There are 9 hidden switches. A switch that is on adds its own fixed numbers to the row, and there is some noise. The rows also spread widely along 11 directions, which tell nothing about the answers.
(in the rows, 128 means zero)
Some rows, each with its switches (1 for on, 0 for off) after it:
[ 98 126  85 154 145 129  77 117 106 127 130 137 150  45  97  70 117 127
 100  87 137 124 121  94 117 114 116 139 162 189 126 159 125]  0 0 1 1 0 0 0 0 0
[130 125  94 103 159 108 102 111 111 108  89 146 128  83  93  94 122 149
  94 112 149 146 171 158 132  97 134 126 159 195 129 107 101]  0 1 1 0 0 1 0 0 1
[ 93 164 114 193 138 134  92 125 108 103 112 126 142 114 131  95 165 114
 139 125 152 110 109 114 114  82 121  93 106 130 157 144 167]  0 0 0 1 1 0 0 1 0
[115 160 141  97 173 104 111  88 156 142 156 146  98 134 141 114 113 116
 134 113 136 101 102 150 143 143 141 132 116 138 140 141 162]  1 0 0 0 1 0 0 0 0
[191 160  90 115 129 112 184 153 152 146 125 151  56 137  76 161 180 187
 144 133 113 118 202 123 130  72 155 123 150 150  71  83  96]  0 1 0 1 0 0 0 1 1
[ 83 151 107 101 182 109 117 124 123 129 153 150 139 145  82 137 145 213
 175 143 151  88  77  99  98 130 136 163 123 145  96 201 160]  1 1 0 0 0 1 1 0 0
[126 142 201 154 165 130 106  77 154 107 107 144 167 168 127 143 136  79
 106 152 135 121 128 184 179 138 132  92  89 157 167 131 140]  1 0 0 0 0 1 0 0 1
[125 143 104 115 115 130 132 118 125 146 133 153 110  65 119 117 125 120
 109 114 121 118 140 122 131 132 112 151 163 177 137 140 111]  0 0 0 0 1 0 0 0 0
[105 123  79 197 147  96 135 158 133  80 132 161 125 173 116 136 138 188
 147  88 158 136 109 112 101  88 108 123 135 125 108 120 115]  1 0 0 0 0 1 1 0 0
[166 126  93 175 170 153 124 170 153 148 132 149 105 124  88 111  94 152
 107 103 102 133 141  80 145 109 148 122 111 131  82  97  98]  0 1 1 0 1 1 0 0 1
[126 136 174 135 133 135 120 138 132 120 115 106 136  98 130 123  95  88
 106 138 132 150 107 126 130 170 109 134 111 112 148 113 148]  1 0 1 0 0 0 0 1 0
[155 138 132  14 168  99 127 120 154 160 123 121  75 101 109 121  85 138
 112 129 110 138 114 144 134 155 151 165 131 130 118  92 124]  0 0 0 1 0 0 0 0 0
[144 129 133 226 105 149 135 161 125  92  77 131 138 134 123 121 164  91
  97 126 136 162 170 128 147  87 115  87 117 129 150  76 104]  0 0 0 1 1 0 0 0 1
[144 157 156 119 159 104 146 136 154 108 118 120  89 155 124 144 135 134
 139 130 133 142 130 145 129 119 134 114 101  91 121  83 141]  1 0 1 1 0 0 0 1 0
[127 158  97 103 111  94 114  99 137 136 124 120  95  92 147 130 123  83
  94 140 148 147 142 158 155 107 128 132 183 151 138 116 103]  0 0 1 0 0 0 1 0 0
[149 136 208 116 156 107 135 144 157 106 122 116 115 181 147 161  94  81
 106 141 137 143 102 170 145 179 131 136  88  92 144  91 151]  0 0 0 1 1 1 0 0 1
[125 163 152 154 119 121 144 129 126 115 113 147 106 122 115 130 169 132
 130 127 148 132 160 144 127 114 117 127 124 142 145 122 135]  1 0 0 1 1 0 1 0 0
[149 123 146 121 190  87 120 189 152 121 165 123  92 168 109 115  81 176
 124  86 155 122 106 112 102 152 154 155 108 111  82 114 166]  0 1 0 0 1 0 1 1 1
[ 88 161  30 195 107  75 123 152 128 108 176 154  73 112 166 129 113 127
 139  75 175 126  95 106  84  96  97 154 186 117 124 128 129]  1 0 1 1 1 1 1 0 0
[136 129 143 194 122 165 131 144 142 127  99 129 152 133 125 137 131  93
 109 146 108 151 118 103 161 115 116  99  97 111 146 108 109]  0 0 0 0 0 0 0 0 0
[119 111  97 145 139 121 136 144 157 140 153 159 126  60 116 138  70 136
 118  80  99 109  80  95 124 145 104 144 137 173 137 135 111]  0 1 1 1 0 0 0 1 1
[117 127 170 147  78 110 162 130 125 109 117 149 122  80 138 156 119  90
  97 114 155 145 141 154 128 159  87 143 147 171 182 124 119]  1 1 0 1 1 0 1 0 0
[124 125 169 177 156 134 123 157 151 119 150 140 150 113 100 132  98 128
 110  99 118 124 101 102 138 161 112 145 112 140 122 143 128]  0 0 1 1 0 0 1 0 1
[152 148  92  24 193 149 104 113 129 169  64 125 105 116  70 103 129 173
 130 192  97 141 127 126 153  93 181 126 102 136 117  99 112]  0 1 0 0 0 1 0 0 1
[113 172 118  99 122 107 120 138 101 122 124 114  93 105 127 109 151 119
 136 151 167 124 131 137  92 141 127 164 157 131 130 136 172]  1 0 0 0 1 0 0 1 1

New rows, each followed by its switches (1 for on, 0 for off):
[133 110 150 162 143 130 104 117 158 123 122 122 161 160 138 151  94  68
  87 141 125 137  90 135 177 135 131 103 109 134 140 122 111]  0 0 0 0 0 1 0 0 0
[102 117 131 133 159  80  99 151 132  75 109  96 144 182 137 145 109 106
 101 139 187 149  83 156 128 122 144 127 131 117 129 129 133]  0 1 1 1 1 1 1 0 1
[150 120 163 118 126  93 154 178 145  98 118 106  97 145 120 150 106 122
  99 117 150 171 137 140 125 152 124 150 137 101 109  87 109]  0 0 1 1 1 0 1 0 0
[145 183 196 151 136  95 147 144 136  96 149 124 102 175 128 168 157 107
 124 148 169 124 156 169 129 153 124 148 126 105 106 131 155]  0 0 1 1 1 1 1 0 1
[145 160 199 196 149 150  98 153 118 129 150 128 145 108  89 108 124 115
 105 125 137 129 146 101 127 156 116 142  96 125 109 148 161]  0 0 1 1 0 1 1 0 0
[110 153 124  68 149  85 123 116 129 110 133  93 129 150 111 157 159 135
 137 172 160 111 104 141 125 128 148 148 159 132  88 172 143]  0 0 1 0 0 0 0 1 0
[163 175 182 123 118 143 189 157 146 140 146 126  94 136 104 179 159 117
 136 168 112 121 163 125 144 172 120 166 131 102  85 133 127]  0 0 1 0 1 0 0 0 1
[124 170 117  74 164 158 119  74 147 170  88 163 115  61 110 108 138 129
 136 157  73 116 115 141 165 103 134 114  97 164 183 112 122]  0 0 0 1 0 0 0 0 1
[157 108 124 156 156 128 185 167 192 118 111 145 102 174 143 180  84 130
 123 110  86 162 101 126 164 115 121 100  85  72 130  45  82]  0 1 1 0 0 0 0 0 1
[114 135 110 195 117 117 115 130 135 111 117 156 132 121 149 137 119  94
 106 114 147 129 114 140 145  96 115 103 128 158 177 117 114]  0 1 0 1 1 1 1 0 1
[163 173 187 112 157 105 154 106 176 124 128 121  73 173 143 157 136  96
 125 136 127 142 151 179 165 128 141 109  89  80 131  71 138]  1 0 1 1 0 0 0 0 0
[148 145 140 210 126  73 155 112 204 119 207 150  99 234 150 208 151  93
 118 105 157  94 138 150 179 115 141 108 156 136  80 145 108]  1 0 0 0 0 0 1 0 0
[ 92 155 209 130 156 115 159 134 112  92 157 154 158 140  91 150 172 185
 173 122 156  92 121 131  84 195  83 177 110 139 108 199 185]  1 0 0 0 0 0 0 0 0
[147 142  85 142 139 140 108  97 149 150  93 146 101  97 149 100 112  81
  93 125 112 150 145 149 175  70 141  80 118 147 180  65 102]  0 1 0 0 0 0 0 0 1
[ 75 185  70 153 184 160  90 118  96 129  99 148 146 106  80  78 207 192
 184 155 121  96 100  83 101  60 133 113  97 130 133 171 166]  0 0 0 1 0 0 0 0 1
[130 140 179 141 143 142 155 130 139 126 131 174 125 107 121 142 101 141
 136 109 107 130 116 132 120 175  84 147  90 129 156 113 140]  1 0 0 0 0 1 0 0 0
[116 110  82 138 157 117 112 115 167 119 112 114 152 158 111 156 133 113
 108 151 131 110  93 120 180  82 172  87 140 168 109 151  90]  0 1 1 0 1 0 0 1 1
[106 167 121 193 152 145 115 142 109 121 124 141 131 123 134 100 155 135
 147 121 141 129 116 103 106  98 109 110  86  93 148 129 169]  0 1 0 0 0 0 0 0 0
[150 165  91 142 155 132 127 137 152 151 131 145  97 139  95 131 157 164
 141 146 112 108 140 103 144  78 157 115 128 138  97 123 118]  0 0 0 0 0 0 1 1 1
[135 205 178 142 119 135 152 113  90 105  92 133 110  96  99 121 220 130
 141 153 149 138 215 163 114 104 102 123 118 123 135 118 153]  0 0 1 1 0 0 0 0 0
[ 99 102 158 154 175  96 139 138 153  58  95 131 156 201 141 161 104 126
 125 118 157 151  85 170 139 134 119 104  90 112 153 102 123]  1 1 1 0 1 1 0 0 1
[113 158 143  54 157 148 150 125 125 141  77 158 112  76 114 117 118 178
 155 148  90 150  98 135 117 135 100 147  80 108 184  99 136]  0 0 0 0 0 0 1 0 0
[118 137 118 148 159 133 123 121 158 127 118 131 126 130 125 132 122 113
 121 129 115 124  97 117 162  94 141  95  94 122 139 123 119]  0 1 1 1 1 0 0 0 0
[124  77 128  83 159 131  88 141 104 107  56  96 180 106  63  91 119 149
  78 149 148 166 132 119 138 123 153 124 133 180 117 127 102]  0 1 0 0 0 0 0 0 0
[156  92 128 124 112 120 149 179 143 104  70 110 136 138 105 155 107 129
  94 152 128 178 123 127 142 124 129 124 138 131 131  73  79]  0 0 0 0 0 0 1 1 1
[145 142 157 144 144 136 122 142 140 127 114 104 128 152 119 137 139  99
 112 155 128 141 119 119 149 126 139 117 104  97 122 113 134]  0 0 0 1 0 0 0 0 0
[106 119  82 164 137 130  91 164 106 125 119 126 144 100  95  94 129 144
 106 124 161 131 116  83 117 108 139 143 157 165 115 157 126]  0 1 0 0 1 0 1 0 1
[152 156 112 112 144 147 129 154 160 143  61  91  90 163 147 154 109  80
 112 205 112 182  91 130 177  87 166  93  82  47 157  50 104]  0 1 1 1 1 1 1 0 1
[ 68 140 105 113 141 103 106 126  89  82  88 119 154 109 127 105 157 144
 144 133 166 138  87 137  87 108 104 135 131 129 163 143 151]  0 0 0 1 0 0 0 0 0
[122 121  92  91 177 101 105 156 148 140 131 110 105 153 107 117 100 157
 123 128 142 127  74  98 126 114 170 141 121 117 102 130 133]  0 1 0 1 1 0 1 0 0
[137 119 107 100 120 113 140 152 138 123  99 108 109 125 103 140 130 130
 117 151 134 143 116 112 128 123 144 138 146 135 112 111 108]  1 0 0 1 1 0 0 1 0
[ 74 122  81 111 181 136 106 107 134 120 106 139 170 104  97 114 123 171
 145 130 107 118  59  97 136 104 127 124 117 147 132 165 115]  0 0 1 0 0 0 0 0 0
[129 148 123 159 132 101 142 146 149 129 186 138 113 126 123 175 113 131
 136 114 136  95  93 103 115 143 115 149 140 129  89 164 142]  0 1 1 1 0 1 0 1 0
[123 137 156 160 167 145 128 165 113 101 118 147 154 151  75 119 148 182
 144 131 133 119 127 104 107 144 119 147  99 132  97 149 147]  0 0 0 0 1 1 0 0 1
[132 115  74 105 164 117  94 108 168 136  96 116 131 146 123 127 110 111
 105 151 112 130  87 128 176  80 171  92 131 152 132 105  94]  0 0 0 0 0 0 0 1 1
[173 168 157 192 130 161 157 168 128 135 122 151  95 112  97 116 156 138
 127 116 106 141 188 105 122 123 110 127 100 105 116  78 135]  0 0 0 1 0 0 0 0 1
[135 132 175  63 204 130 124 116 185 147 122 137 120 126 100 136  78 139
 121 138  85 118  78 139 174 157 157 134  80 139 138 123 122]  0 0 1 1 1 0 1 0 1
[115 205  54 101 121  73 108 116  98 133 146 125  48  90 169  90 153 122
 147 116 178 123 140 145  74  85 120 143 177 108 136 112 177]  0 0 0 0 0 0 0 1 0
[120 129 123 140 116 112 141 139 110  88  99 123 138 115  86 138 175 136
 115 137 159 144 171 136 120 121 115 143 176 165 106 135 105]  1 0 1 1 0 0 0 0 1
[129 117 194 178 138 118 130 130 128  84 107 153 134 123 132 109 113 108
  94  74 158 154 166 166 129 143 100 108  95 154 174  89 143]  1 1 0 0 1 0 0 0 0
[125 127 145 168 130 119 115 155 122 113 127 122 139 120 116 123 126 123
 105 119 154 139 120 109 124 128 123 131 123 134 129 132 139]  0 1 0 1 0 0 1 0 0
[100  89 151 201 146 108  58 165 116  87 119  84 173 156 120  90  98  83
  70 112 203 154  92 106 127 138 147 120 124 137 133 143 154]  1 1 0 1 1 0 1 0 0
